The rows of a group lie close to one hidden flat surface of 11 dimensions, which passes through zero. Surfaces can cross.
(in the rows, 128 means zero)
Known rows, each followed by its group:
[174 142 154 158 123  92 166 128 158 104 163 127 157 132 150 127 116 146
 116] -> gev
[130 116 134 164 158 112 167 122 105 111 126  91  99 125  81 123  79 146
 124] -> Zered
[172 126 115 109  94 123  84 103 102 104 143  92 141 132 134 115 128 113
 126] -> Zered
[109 139 154  63 132 119  78 174  83 131  79 150  40 120 103 107 153  97
 151] -> zuro
[152 168 132 166  92 100 142 179  98 156 106 132  79 103  86  92 135 124
 143] -> gev
[ 82 135 167 147 132 137 129 142 127 120 132 113 123 140 122 133  74  93
 136] -> Fis
[137 113 166  89 113 190 135 144  95  97 108 118  95 140 128  91 116  75
 122] -> Fis
[126 161 184 122 134  95 107 153 168  95 133 158 138 152 143 161  87  92
 114] -> Nobo
[122 160 135 153  61 196 194 143 145 126 115 132 160 117  99 139 191 108
 184] -> Zered
[128 134 106 128 154 145 169 151 163 147 152 136 141 161 156 143 126 151
  57] -> Nobo
[182 116 131  77 154 112 159 116 136  41  92 154 101 127  79 142 204 172
 141] -> Fis
[121 171 178 140 127 118 134 159 154 104 146 118 143 145 138 141 124 103
 167] -> Zered
[128 133 115 136 115 126 138 143 148 132 123 126 121 141 134 127 130 142
  85] -> gev
[149 129 136 154 156 164 144 124 127 120 125  99 127 104 110 170 170 129
 137] -> gev
[156 129 120 143 140 108 134  88 115 120 110 165 150  95  82 139 118 134
 186] -> Zered
[118 107  97  95  89 174 136 124 141 131 102 125 122 125 142 139 213 145
 109] -> zuro
[102 127 118 130  88 134  75 118 141 128 119 104 133 128 138 145 144 119
 118] -> Zered
[104  78  85 125 153 143 157 100 124 124 105 122 111 130 104 108 150 195
 112] -> Nobo
[104 110 159  94 142 142  68 126 133 132 114 117 109 114 168 160 173 106
 135] -> zuro
[113  96 111  71  52 147 116  76 114  85  97 151 141 114 109 125 169 118
 162] -> zuro
[ 61 130 110 147 116 105 135 103 163 141 142 146 180 119 119 189 130 143
 168] -> Fis
[160 157 150 154 101 104 118 175 137 149 132 104 103 124 165  91 166 141
 112] -> gev
[155 114 117 149  81 123  98  93  98 120 128  75 129 103 125  99 147 138
 149] -> Nobo
[129 105 133 111 106 172 135 118 119 103 108 123 112 140 129 108 115 110
  89] -> Fis
[ 95 146 105 145 112  72 100 139 117 169 119 137 119 111 112 104 115 148
 168] -> gev
[111 102  96  81 136 136 164  97 140 116 161 141 163 149 146 148 160 151
 132] -> gev
[ 93 104 125 139 123 173 146 130  82 184 107 152 106 106 117  80  99  98
 161] -> Zered
[ 87 132 157 146 132 111 111 118 157 119 165  81 154 135 164 180 121 122
 130] -> zuro
[117 169 169 124 107 104 133 173 116 136 128 148 115 125 124  93 140 103
 198] -> Fis
[166 137  85 118  92 114 139 120 128 139 184 118 170 156 165 119 105 125
  80] -> zuro
[202 135 142 113 130  85 117 155 160 145  84 222  96 106 155 103 191 157
  99] -> Nobo
[169 126 116 115  97 118 116 114 127 101 115 157 141 132 112 108 106 127
 112] -> zuro
[117 164  89 169 100 153 110 133 131 151 111 136 152 117  74 168 107 101
 146] -> Nobo
[173 185  80 110 173 114 151 181  89 161 209  83 140 180 140  93 122 136
 135] -> Zered
[114 131 149 117 167 130 189 149 146 103 139 136 121 146 121 172 139 131
 112] -> zuro
[165 133 102  99 138 138 130 119 157  86  90 191 138 138  79 158 142 131
 100] -> gev
[ 96 128 202 170  57  62 112 129 127  99 135  87 108 125 150  85  62 107
 133] -> Fis
[194 124 131 175 139 104 105 134 142 106  79 136  98 128 103  64 102 169
  73] -> Fis
[ 73 133 139 139  87 159 136 129 107 130 141  70 138 124 127 115 157 115
 204] -> Zered
[139 145 112 129 154 127 127 130 156 147 155 134 165 134 156 174 153 133
 120] -> Nobo
[ 95 127 166 123 120 155 112 150 134 140  99 177 116 133 140 108  89  83
 117] -> Zered
[ 93  97  98 118 142 151 192 105 128 136 158 118 149 137 133 157 137 155
 118] -> gev
[ 56 111 151 117 114 125 191 143 183  71  98 123 119 154 111 134 188 188
 129] -> zuro
[128 140 129 195 150 140 154 147 130 159 132  93 123 122 116 120 109 139
 121] -> Zered
[152 169 170 150 127  71 110 131 163  66 135 125 146 133 102 194 100 109
 136] -> Fis
[146 162 131 167  50  75 142 137 128 116 131 124 127 111  95 135 111 121
 139] -> gev
[146 173  93 140  95 124 151 175 102 148 149 104 109 140  98 136 118 112
 105] -> zuro
[108  82 177 112 151  96 183 109 129 100 165 119 125 147 174  83  94 151
 120] -> Nobo
[150 128 116 116  72 146 140  96  80 111 132 146 138 113  89 126  79  74
 148] -> gev
[103 125 128 151  87 113 119 124  93 199 165 113 140 102 178  80 114 112
 173] -> Fis
[107 139 142 180 103  58 113 147 102 180 136  76  92  88 136  76 155 167
 192] -> Nobo
[ 72 127  94 122 109 163 156 169 126 172 115 132  97 150 122  99 111 131
  80] -> Nobo
[144 140  98 120 194 130 173 171 121 162 181  92 102 157 147 152 137 153
  63] -> Fis
[ 77 102 106 121 103 128 152 102 119 128 136 129 147 140 117 102  98 142
 142] -> zuro
[ 69 107 141 102  65  81 116  91 117 138 167 106 151 113 182 143 141 121
 176] -> Fis
[135 158 141 146 114 104 113 187  86 177 121 124  56 118 125  96  91  96
 104] -> Zered
[192 148 119 187 127 108 165 136 142 125 151 106 137 127 123 144  98 139
  67] -> Fis
[164 159 135 183 115  75  80 108 153 106 130 122 167 120 104 155  81 121
 136] -> gev
[212 127  77 169 139 159 188  69 166 111 140 187 216 124  93 176 100 140
  99] -> Nobo
[143  92 129 176 162 160 197  98 164 121 118 157 169 136 126  89  95 167
 109] -> zuro
[151 171 136 132 164  97 151 158 114 146 178 105 124 128 129 184 125 108
 135] -> zuro
[ 86  98 145  76 174 119 106  99 155  86  99 183 132 135 113 169 130 127
 143] -> Nobo
[164 164  96 131 200 164 141 185 165 149 134 121 121 169 133 150 165 158
  60] -> gev
[ 69 164 133  96  90 127 144 153 166 102 168 105 156 172 142 205 147 103
 120] -> Nobo
[103 128 114 170 114 164 131 128 145 159 136  86 151 120 137 134 150 139
 137] -> Zered

New rows, each followed by its group:
[145 135 105 105  69 120  66 108 108 128 123 121 138 120 130 111 120 103
 131] -> zuro
[225 191 114 149 104 137 139 165 120 148 158 127 139 130 134 145 135  96
  96] -> Fis
[ 69 118 139 113 122 114  80 141 123 146 115 106  96 130 149  93 142 141
 147] -> zuro
[130 140 114 146 155 142 133 174 125 148  66 152  66 120  78  89 155 163
 117] -> zuro
[175 120 139 155 170  83 140 124 108 139 126 129 108 105 125  78 120 167
 141] -> Fis
[120 141 143 112 116 165 115 124 114 124 141 125 147 132 137 164 113  67
 154] -> Fis
[ 83 116 140 146 111 184 159 128 147 127 137  81 143 140 142 123 149 133
 130] -> Zered
[168 194 123 189 118 125 160 212 151 163 127 125 107 145 115  87 120 138
  80] -> Fis
[ 63 108 111  65 139 129 156 154 106 157 126 163  90 138 136  90 157 152
 145] -> gev
[138 185 134  89 186 129 138 201 118 167 118 199 111 145 114  99 162 114
 185] -> Fis
[160 138  82 160 132 156 130 102 174 138 131 165 187 133 111 194  91 120
  72] -> Fis
[147 156 122 131 115 120  98 127  71 159 151  99 123  88 115 165 132  80
 189] -> zuro
[151 109 105 146 144 113 127 124  95 171 121 135  98 100 126 103 114 141
 112] -> Zered
[165 136 124 122 167 103  97 119 130 122 143 127 138 131 131 160 116 126
 115] -> Fis
[122 134 177 169  92 177 153 140 109 126 149  58 132 132 150  91 122  95
 146] -> Zered
[116  80 117  97 107 109 181 117 159 112 161  99 126 152 197 100 190 198
  72] -> Nobo
[158 142 173  92 124 148 221 166 154  85 125 194 116 151 136 126 152 107
 111] -> Zered
[136  97 129 166 144 112  91  83 140 117  71 179 123  86  88 147  77 130
 111] -> Zered
[146 127  98 135 137 152 143 123 136 141 131 133 140 116 117 177 162 130
 120] -> zuro
[204 129 114  99  44 144 149 117 112 102 114 174 133 118 122  98 135 104
 101] -> gev
[158 160  98  81 129  44  51 166 116 137 142 141  91 141 133 148 125 130
  78] -> Zered
[ 77 116 148  86 127  96  67 130 153 119 122 134 128 146 164 115 133 137
 132] -> gev
[142 128 180 144  81 170 174 125 120  86 135  92 137 125 131 114 146  99
 164] -> Zered
[151 106  78  89 168 137 194  96 110 108 134 164 145 140  86 125 127 160
 144] -> Zered
[200 137  91 134 163 178  99 139 113 138  95 130 110 119 101 125 151 124
  91] -> Nobo
[124  92 131 140 122 179 117  95 122 138 154  73 163 127 180 100 142 132
 131] -> Zered
[149 115 102 132 154 163 104 111 133  92 100 103 118 141  98 149 125 140
  82] -> Nobo
[137 115 146 215  86 145 137 105 125 112  65 112 119  89  72  70 122 153
 168] -> Fis
[138 142 164 180  65 157 138 157  88 155 139  83 115 138 146  11  65  90
 132] -> zuro
[131 156 112 132 185  68 172 144 148 111 144 158 127 149  88 152 100 169
 121] -> zuro
[115  80 144 160 102 120 131  82  97 100  99  80  92  88 101 124 119 143
 135] -> Zered
[146  94 124 135  91 105 120  69 157 106 130 146 184 128 165  71 135 171
 134] -> zuro
[125 102 188 137 142 107 166 105 141  93 133 141 128 121 147 109  98 130
 144] -> gev
[123 125 151  97  96 115 108 119 113  77 160  56 126 150 150 122 140 121
 134] -> Zered
[109 121 130 105 114 126 169 151 120 138 121 161 105 138 135 101 136 139
 118] -> Nobo
[116 122 159 162 173 130 119 109 191  69 122 115 166 160 118 169  79 139
  91] -> Zered
[ 90 104 139 174 123 107  79  81 123 119 110 103 143 116 108 111  55 126
 147] -> Nobo
[166 134 198 178 198 122 105 150 134 148 117 125 106 108 155 105 116 117
 144] -> zuro
[131 128 116 119 123 150  70 141 128 186 135 130 135 127 185 116 139 105
 100] -> Nobo
[177 146 141 124 131  79 130  98 138 108 156 170 173 110 124 176 103 111
 158] -> Fis
[150 114 128  93 142 189 144 114  98  93 122  95 112 126 114 162 175 105
 138] -> Fis
[185 102 174 151 212 105  90  88 135 127 132 163 152 109 159 109  75 128
 137] -> Nobo
[116 141  90  90  55 172 105 130 132 130  94 172 143 129 104 140 155  95
 128] -> Zered
[117 111 112 156 153 105 183 156 121 143  97 125  64 122  95  76 146 204
 111] -> Nobo
[151 118 124 125 164 115 122 126 117 177 127 160 118  99 152 103 166 152
 161] -> Nobo
[109 148 161 131 126  94 174 174 135  93 137  91  81 149 114 144 135 138
 107] -> Zered
[170 127 113 212 100  89 161  94 103 183 176 101 161  78 141 113 113 147
 168] -> Fis
[102  90 136 108 160 175 118 123 106 161 129 117 112 127 170  94 144 120
 135] -> gev
[135 155 199 187 133  99 159 185 126 118 109  99  65 111 105 119 119 125
 135] -> gev
[119 104 206 136 158 148 137 126 119 124 137 124 119 124 169 101  91  89
 144] -> zuro
[105  98  58 161 123 169 140 122 130 148  98  96 100 128  93 136 122 166
  44] -> Zered
[112 150 164 109 169  87 150 167 135 119 128 146  98 126 117 143 158 142
 161] -> Nobo
[143  70 159 142 159 118 138  60 116  98 161  71 156 114 165 112 133 162
 159] -> Zered
[148 149 128 148 160  89  97 146 130 139 116 134 110 125 115 120 115 141
 124] -> zuro
[118 148  99  71 157 118 134 134 177  98 151 164 164 165 130 238 144 126
  89] -> Fis
[ 87 114 108 165 139 111  77 101 149 153 153  96 172 144 161 123  53 140
 100] -> zuro
[177 108 131 119  82 198 126 140 138 114  78 125  94 110 138 123 203 121
  69] -> gev
[159 146 145 106 107 124  71 115 126  93 101 142 140 114 110 144 152  99
 174] -> Fis
[106 117 142  93 151 167 170 154 100 136 130 152 102 148 135  91  93  95
 113] -> Nobo
[150 150 151 167 171 135 147 162 122 145 135 103 108 124 121 132 137 128
 135] -> gev
[135 127 132 155 161 166 168 152  99 180 148 116 114 124 139 105 102 111
 120] -> zuro
[ 96 162 125 134 112 143  81 178 159 156 121 131 124 159 148 149  96  91
  62] -> Nobo
[135 153  67 138  59 138 184 142 102 150 156 114 134 135  95 140 122 123
 107] -> gev
[156  88 138 143 198  92  73  84  89 105 117  52  94  89 111 120 156 175
 169] -> Fis
[137 109 135 144  92  99 198 108 114 125 168 107 135 109 141 130 128 141
 134] -> Fis
[156 111 138 111 106 149  75 110  62 123 150  29 101 101 157 124 184 103
 159] -> Fis
[125 154 128 140  86 106 144 139 143 108 175  51 142 141 149 157 173 145
 130] -> Nobo
[139 118  41 106  94 158 149 101 128 150 163 133 176 149 141 155 123 131
  67] -> zuro
[ 76 123 117 149  90 146 177 123  90 135 139  66 107 100  95 170 139 118
 160] -> gev
[ 76  67 139  49 109 162  99  62  83 108 100 192 145 114 133  91  95  85
 197] -> Zered
[ 66 125 149 135 121 170 103 120 150 135 116 134 161 136 145 126 113 101
 161] -> Zered
[163 123 129 124 129 143 167 133 120 148 140 136 127 111 158 111 192 143
 143] -> zuro
[130 136  72  96 121 118 133 132 166 102 130 121 136 156 120 178 181 174
  72] -> Zered
[ 63 134 105 105 121  76  85 147 111 155 112 124  80 116 110 144 144 148
 138] -> Zered
[175 100 147 177 133 127 102  96 150 134  91 175 143 106 144  78  77 141
  92] -> gev
[137 161 129 156  88 108 124 174 123 189 118 159 105 109 139  93 136 119
 137] -> Nobo
[141 160 144 105 115  78 151 141 109 101 152 131 119 125 103 155 131 110
 167] -> zuro
[187 177 160 103 118 131 127 159 138  75 109 157 119 142  99 144 145  90
 136] -> Fis
